There are 11 hidden switches. A switch that is on adds its own fixed numbers to the row, and there is some noise. The rows also spread widely along 14 directions, which tell nothing about the answers.
Known rows, each followed by its switches (1 for on, 0 for off):
[  2   4  18  26 -22  32   9  -4 -29 -13  11  24 -33  10  -4  13  -4  30
  15  -3 -36  13 -12  -9   9  -8  -8  -1  16] => 1 1 0 1 0 0 1 0 1 1 0
[-10 -18   5 -20  13 -13 -11   4   8  25  31 -23  -8 -20  -8  -9  11  12
  10 -18  19  -9  25   4 -11  13  -6  -4 -12] => 0 0 1 1 1 0 1 1 0 0 1
[-16 -22   7  -2 -13  25  -7   3  -3  21  18   9  -1   1 -13  13  10  11
   9 -16 -28   0  -4  -5  -4  14   7   7   8] => 1 0 0 0 0 0 1 0 0 1 0
[ 12  20  37 -27 -10 -14   3 -17  -2  -2  11  13   1   6 -14  -3  13  -9
  20   6  29  19  12   8 -11  10  -9  18 -15] => 1 1 0 1 0 0 1 1 0 0 0
[ 21 -10  -7  11  11 -36  27  12 -18 -13  32  35  -8 -17 -21   9   1  -5
   9   0  17   5   1  -2  26 -10 -13  11   5] => 0 1 1 1 0 0 1 0 1 0 0
[ 10  28  13 -36   5 -24  14  -3 -21  -1  10  -3   3 -14   6  -3   2 -29
  11  -9  10   5  17   0  -7   2 -13   8  -9] => 1 1 1 1 0 0 1 1 1 0 1
[  6  11 -13  -3  -8 -32  13 -10  -4  -4  31 -14 -18   9 -21 -11  -4 -13
 -14  -4 -11 -25  38  -8 -11  -9   7   3  17] => 1 1 0 1 1 0 1 1 1 0 0
[  8 -17  30  -5  12  -2  -5  10   1 -20  11 -12   4   9 -20 -21   6 -36
 -13  10  -1   2  31  -2 -32  16   9 -11   9] => 0 1 0 0 0 0 1 1 0 0 0
[ -1 -26   3  14  22  33  -3  19 -28   0  10   6 -28  -6   5  10  19   0
   3  -5 -39   4 -22 -27  11  -6  -7   4   1] => 0 0 0 0 0 1 1 0 0 1 0
[-12  -1   0 -16 -46  -6  15 -14  -1  35  16  15 -16 -16 -35  13   6  13
  10 -18  14   8   8   9 -14   0   4 -11  -2] => 1 1 0 1 1 1 1 1 0 0 1
[ 19  -7  11 -21  15 -19  24  10 -30  -6  -1   7  -4 -15  -2  -8  10 -35
 -21   4  20   7  11 -11 -11  -8  -6  -2   5] => 0 1 0 1 1 1 0 0 0 1 1
[ -5 -24  13 -15  33  -1 -10  14  -9   9  15  -7   9 -37   8  10  28  -3
  11  -2  -9  -3   1   4   7  -6 -22   4 -44] => 0 0 1 0 0 1 1 1 1 1 1
[ 10   4  39  11   0 -10  -7  -1 -15 -36  24   4  -2  22  -1  -4  -3  17
 -16  22 -25 -11  18   1 -18  -3  -6   3   1] => 0 0 1 1 0 0 1 1 1 0 1
[ 18  10  36 -23  13  18  12   1 -15   2  12   2 -13  23 -19 -14  27 -39
  28   8   7  22   3 -21  -7  14  -5  22  -7] => 1 1 0 0 1 1 1 1 0 0 1
[  6   0  23  -7 -19  37  32  -2 -12  13   0  -2   6   8  -6  -6   1  14
  20  -8  10  10  -1  -7   3   6   5   8  26] => 1 0 1 1 1 1 0 0 0 0 0
[  5 -14 -12 -15  22 -53   3   7   0   1  20   8   9 -20   1  11   9 -13
 -17   3   5 -11  12 -10  25 -13  -3  33 -24] => 0 1 0 0 0 1 0 0 0 0 0
[ -6  -4  15   1 -12 -14  19   5 -11   7  11  17 -10 -29   5  24 -13  31
   5  -7   6  11   8  21  17  -8  -2   8 -16] => 0 1 1 1 1 0 1 0 1 0 1
[ 11 -18  -2  17   8   2  16  -7 -11   2  16   7  12 -25 -10   5  22  24
  12  -2   2 -14  -5   0  20 -26 -30  -8 -11] => 0 0 0 0 1 0 1 0 1 1 1
[ -9  -5 -21  15 -18 -12  16   5 -13  20  23  29 -14 -13 -24  18  -4  21
   7 -12 -16 -13  -2   8   9 -14   2  -3   8] => 1 0 0 1 0 0 0 1 1 1 1
[ 16  -8  17   2 -19 -14  11 -14 -15 -19   2  22 -18   0  -9  21   6  -7
 -23  15  -7  12  11 -13  11 -16  -5  20 -14] => 0 1 0 0 1 0 1 0 1 1 0
[ 10  -7  -3  -1 -29 -11  18 -12  -7   1   5   2 -18  14 -20   0   1  -9
 -21   3   1  -2  22 -29   1  -5  12  10  16] => 1 0 0 0 1 0 0 0 0 0 1
[ -8 -15  21 -13 -49  17  22  -7   0   9  -4  18  31 -12  -8  19 -14   5
  -7 -17  -1  12   9  -3  -3  14  13   7  16] => 0 1 0 0 0 0 1 1 0 0 0
[ 11  -4  31 -17  25   1  12   9 -51 -11   7   1  -6 -27  28  -7  25  12
 -21   3  10  -1  -2   0 -22 -18 -32 -26   2] => 1 1 1 1 0 1 1 1 1 1 1
[  1  16   4   5  14 -12 -15  -4  -5   2  38  -8 -11   5   2  -8   6  43
  28  -3  -9 -17   1   1  12  -8 -19   9  -3] => 1 0 1 1 0 1 0 1 0 0 0
[  1 -12  -2   5  -5 -24  -4   8  -4  -4  10  18 -28  -4  -4  17 -11   0
  -9  -1  -5  12   9 -18  21   5  11  28  -6] => 0 0 0 0 0 0 0 0 0 0 0
[  5  19  -7  17   6 -10   6 -10 -15   5  23  -7 -25   9 -17  -9  16  23
   3   4  -7 -24  -5  15 -17 -28  -8 -21  13] => 1 0 0 1 1 0 1 0 0 0 0
[  3 -31   8   5 -11  18   8  -1 -15   8  30   9 -10  10 -22  -9  25  14
  -4  -9   3  -1   2 -32  -8  10  -7  -8  31] => 1 1 0 0 0 0 1 0 0 0 1
[-10 -16  18  -6  -1 -13  -5  -9   0  15  25  -1 -26  -3  -4   3  19  41
 -10   3  14  -5  19   3  -3  -1  -1  11 -16] => 1 1 0 1 0 0 1 0 1 0 1
[ -8 -41  10   6  -2  10  11  10  -9  15  27  13  -8 -17 -15  16  26  22
  -4  -5  -6   2  -5  -9  11  -7  -5   0  -5] => 1 1 1 1 1 0 1 0 0 0 1

New rows, each followed by its switches (1 for on, 0 for off):
[  3 -39  33 -30   9  22  12   7 -12   9  13 -14  12 -22   2 -10  21  -7
  -5 -10  20   9  21 -21 -11  15 -10  -1   0] => 0 1 1 1 1 1 1 1 0 1 1
[ 14 -10  28  -2  44  12   3  25 -10 -10  17  15   2  10 -15  -1  25 -40
  27  15 -16  13 -15 -11  10   8  -5  28 -21] => 0 0 0 0 0 1 1 1 0 0 0
[ 16   5  14  -9  -8 -24   5  -9 -17 -20   4  14   2 -29   9  12  -2   2
   6  -1  10  18   3  -7  19 -13 -26   5 -18] => 0 1 1 0 0 1 1 0 0 0 0
[  3 -14  -3  -5  18  -9   0   9 -15   9  30  15 -21  -9 -17   8  21  -8
  14  -3 -12  -2  -2 -16   9  -2 -13  14 -19] => 0 0 0 1 0 1 1 1 1 1 1
[  2   4  12 -43 -21 -14 -15 -12 -15  -2  16   5   7   5   8  10   0 -27
  -6 -17 -16   9  18 -29  -8  27  -4  26   4] => 1 0 1 0 0 0 1 0 0 1 0
[ 13 -13  34  -9   8  17  22   7 -18  -7  10   7  22  22   2 -13   9   7
  -7   9   8  -3   2 -19  -6  12   2  21  22] => 0 0 0 1 0 1 0 0 0 0 1
[ -2 -20  12   4  17  -6   7  14  -5  -4  22   3  12   3 -12  -1  14 -12
 -16  10 -19 -17   8  -4  -9  -6   6   7   0] => 0 1 0 0 0 0 1 1 0 0 1
[ 22   6  35  22   7 -11  13  10 -29 -34  23  41 -21  27 -21  -1   3  -1
   0  25  -5  15  -2   7  -5  -1  -3   5  16] => 1 1 0 0 0 0 1 0 1 0 0
[ -2 -13  11   9   8  14   3  -3 -14   1  12  -5  -6 -25   8   3  19  33
   9  -2  -7  -5  -4   7   8 -23 -20 -13  -7] => 1 1 1 1 0 0 1 0 0 1 0
[  5 -20 -13  -3  26   0  11  11 -22  16  29  15  -2 -13 -23   1  42 -22
  10  -8 -12  -8 -14 -12   2  -8 -19  -6  -1] => 1 1 0 0 0 0 1 0 1 1 1
[ -9  -4  23 -28 -31  21  19  -1  -5  22  15  14  29  -1   2   7 -18  11
  21 -33   5   8  10  -7   0  38  11  26  27] => 1 0 0 1 0 0 1 1 0 0 0
[-10  10  -4  -9  16   5  -7   0  -7  21   0 -18 -18 -12   0   6  29 -14
   4  -3 -17  -8 -10   8 -14 -18  -3  -8 -21] => 1 0 0 0 0 0 1 1 0 0 0
[ -1 -25  -6   4  25  21  -5  -6   6  13  24 -33   7   8 -17 -21  48   2
  -7   4 -15 -36   2 -19 -15 -17 -10  -8   6] => 0 1 0 1 0 0 0 1 0 1 0
[  8   4  12 -19   8   7  22   8 -15   0 -11 -19  10  -9  -1 -13  14 -36
 -17  -1   8  -3   6   2 -31  -6   5 -17  18] => 0 1 1 1 0 0 0 1 0 0 0
[  2 -22  -7  22 -14 -13   1  -7  -8   7  37  18  -1 -24  -9   8   7  65
  13 -14  14 -11  -4   2  22 -12 -24 -12  14] => 1 0 1 0 0 0 1 0 0 0 0
[ 18 -18   3  -2  -2  -5   5 -12  14  -4  33   1  10  18 -44 -12  20 -21
  17   4  -3 -12  26 -29   8   7 -11  21  -4] => 0 0 0 1 1 0 0 1 1 1 1
[  7  -3  22   4   4  -6 -11   3 -10 -13  19  25   4  -1 -25   6  14 -12
  13   7 -14   5  -8  16 -19  -1 -14 -10 -11] => 0 0 0 1 0 0 1 1 0 1 0
[ 15  10  26  13  -7   0  10 -10 -18  -9  13  23  -8  -2 -13  13  21  22
  13  14  -2   6 -14  10   6 -21 -23   0 -17] => 1 0 0 0 1 1 1 1 1 0 0
[  2  -6  -3  -2 -13  11  23 -17   6  23  26  -1 -21  20 -39  -4  17   7
  18   3   7  -6  17  -5   5  -3  13  23  11] => 1 1 1 1 0 0 1 0 1 1 0
[ -3 -17  -8  -9 -39   3  24 -21   3  31   7  -2   0 -22 -21   8  11  16
  -7 -18  26  -3  13 -13   1  -9   1  -6   7] => 0 1 0 0 1 0 1 1 0 0 1
[  2 -21   8 -26  16  -9  -9  -6   0  -6   7 -36  17 -12   8  -4  31 -24
 -30   6 -14 -15  20 -21 -13 -11  -8   4 -19] => 0 1 1 0 0 1 1 0 0 0 0
[ -7 -20  -4  37  -3  -9  -4   7   7  -6  37   8  -8   4 -28   1   1  39
   1   6 -23 -19   5  14   3 -15   2 -13  13] => 0 1 1 1 0 0 0 0 0 0 0
[ -5 -11  30  20 -10   4  -4  -2   6  -2  28  25   6  -5 -20  10   7  48
  22   5   0   2  -7  25   3  -3 -12  -3  -8] => 0 1 0 1 0 0 1 1 0 0 0
[  3 -26  41   1  -6  21  -9  -3  -5 -17  -3 -10  -3 -13  -3  -7  19   5
  -8   3   2  16  17   1 -20   8 -14 -25  -6] => 1 1 0 0 0 0 1 0 1 0 0
[ 16 -10  14 -19  -9 -10  10  -3  -8  -7   9  10  23 -10 -10   1   9 -14
   7  -4  13  11  10 -18   6  11 -16   9  -5] => 0 0 1 0 0 1 0 0 1 0 1
[ 12   4  17  21  35 -13  24  28 -14 -18  21  12  16  18  -6 -11 -11  -6
  -2  21 -15 -20   6  15   1 -11  11  16  15] => 0 0 0 0 1 0 0 1 0 0 1
[ -2 -11  15  13  -6  10  16   9 -22   5  13  31  -2   0 -13  13   9  13
 -10   5 -11   0 -17  13 -11 -12   3  -5  16] => 0 1 0 0 0 0 1 1 0 1 0
[ 13 -16  13   1   9   6  17   6 -13  -2  24   7  27   4  -7 -16  13   8
   6  -9  10  -8   3 -17   3  14 -16   2  27] => 0 1 0 0 0 0 0 0 1 0 1
[ 14  -4  33  -6   9 -28 -11  19 -28 -31  20  21  -8 -13   5  -2  -5  -9
 -12  -1  -5  18  16   0 -11  14 -20 -10   0] => 1 1 0 0 1 1 0 1 1 0 0
[-15 -23   8   7  15   4  -8   8   7  15  34  -6  12  19 -20 -10  16  20
  -9   4 -25 -31  11  11 -19   6   9   2  12] => 0 1 0 0 0 0 0 0 1 1 1
[ 10 -23  -2   6  18 -22  12  12   4   4  18   2  -7 -21 -26  -9  11  -3
   5  -1  25   0  17  10   7  -4  -7  -8  -6] => 0 1 0 0 1 1 0 0 1 0 0
[ -5   8  19  -9   8  37   7   0  -6  25  13  -7  19  -2 -21 -10  24   1
  46  -8 -15  -5 -12  20 -16  -1 -13 -13  -5] => 1 0 0 0 1 1 1 1 0 1 1
[  0   8  13  18  12 -15  -3  19 -10 -23   7   2 -14   7  -9   1  -8 -18
  -7  22 -37  -5  12  16 -11 -17  11  -7  -7] => 1 0 1 0 0 0 0 1 0 0 1
[ -6   1  -1   4  15   9   0   2 -16  17  13  -9   3  -8  -2   4  32  11
  -2  -5 -24 -20 -22  16 -17 -21 -12 -21  -1] => 1 0 0 0 1 0 1 0 0 0 0
[  2  15  24   6  16   8   7   7 -17  -1  13  12 -32  18 -10   0  14  -1
  22  15 -15  10 -10   6  -1  -7   2  14 -11] => 1 1 0 1 0 0 1 0 0 0 1
[-13   9 -11  -3 -17 -15   9  -3  11  26  11  -1  -8 -16 -16  10 -12  18
  20 -10   7  -5  12  18   7  -7  11   6  -9] => 0 0 1 1 0 0 0 1 0 0 1
[  5  25  19 -26 -14  -8  26  -3 -26   6   0  25  -7   5   9  14 -22  -7
   5  -5   3  17   6   4   6  11  12  39   8] => 0 1 0 0 0 1 1 0 1 1 0
[ -3 -17 -26  -4  -3  -5  25   0   2  26  31 -13  26 -11  -8  -4   4  12
   3 -26  -7 -35  17 -23  23  -2  -3  15  18] => 1 0 0 0 1 0 0 1 1 0 1
[ -3 -39   9  12  20  -1  12  28 -21  -8  21  22  -4 -22 -10   6   7  -9
  -6   0 -20   0   4  -1   4  -6   0  -6   2] => 1 1 0 1 0 0 1 0 0 1 1
[  0  -6  -8   4  42  19  18  10 -18  19  21 -19   8 -12   5 -12  34  12
  15 -10  -8 -31 -15  -6   3 -17 -20  -5   1] => 0 0 0 1 0 0 1 1 1 0 1
[  0  16  22 -39  -6  -1  10 -10 -10   8  -8 -15  17 -11  28  -7  -4   1
   0 -17  20   7  17  -4  -3  14  -2  19   5] => 1 1 0 1 0 0 0 0 0 0 0
[ -4 -29  25 -16   1  -1  -3  -7  -2  12  25  -9  -1 -17   4   2  24  31
 -14 -10  18  -5  18 -13  -3   6 -17   7 -15] => 0 1 0 1 1 0 1 1 1 0 1
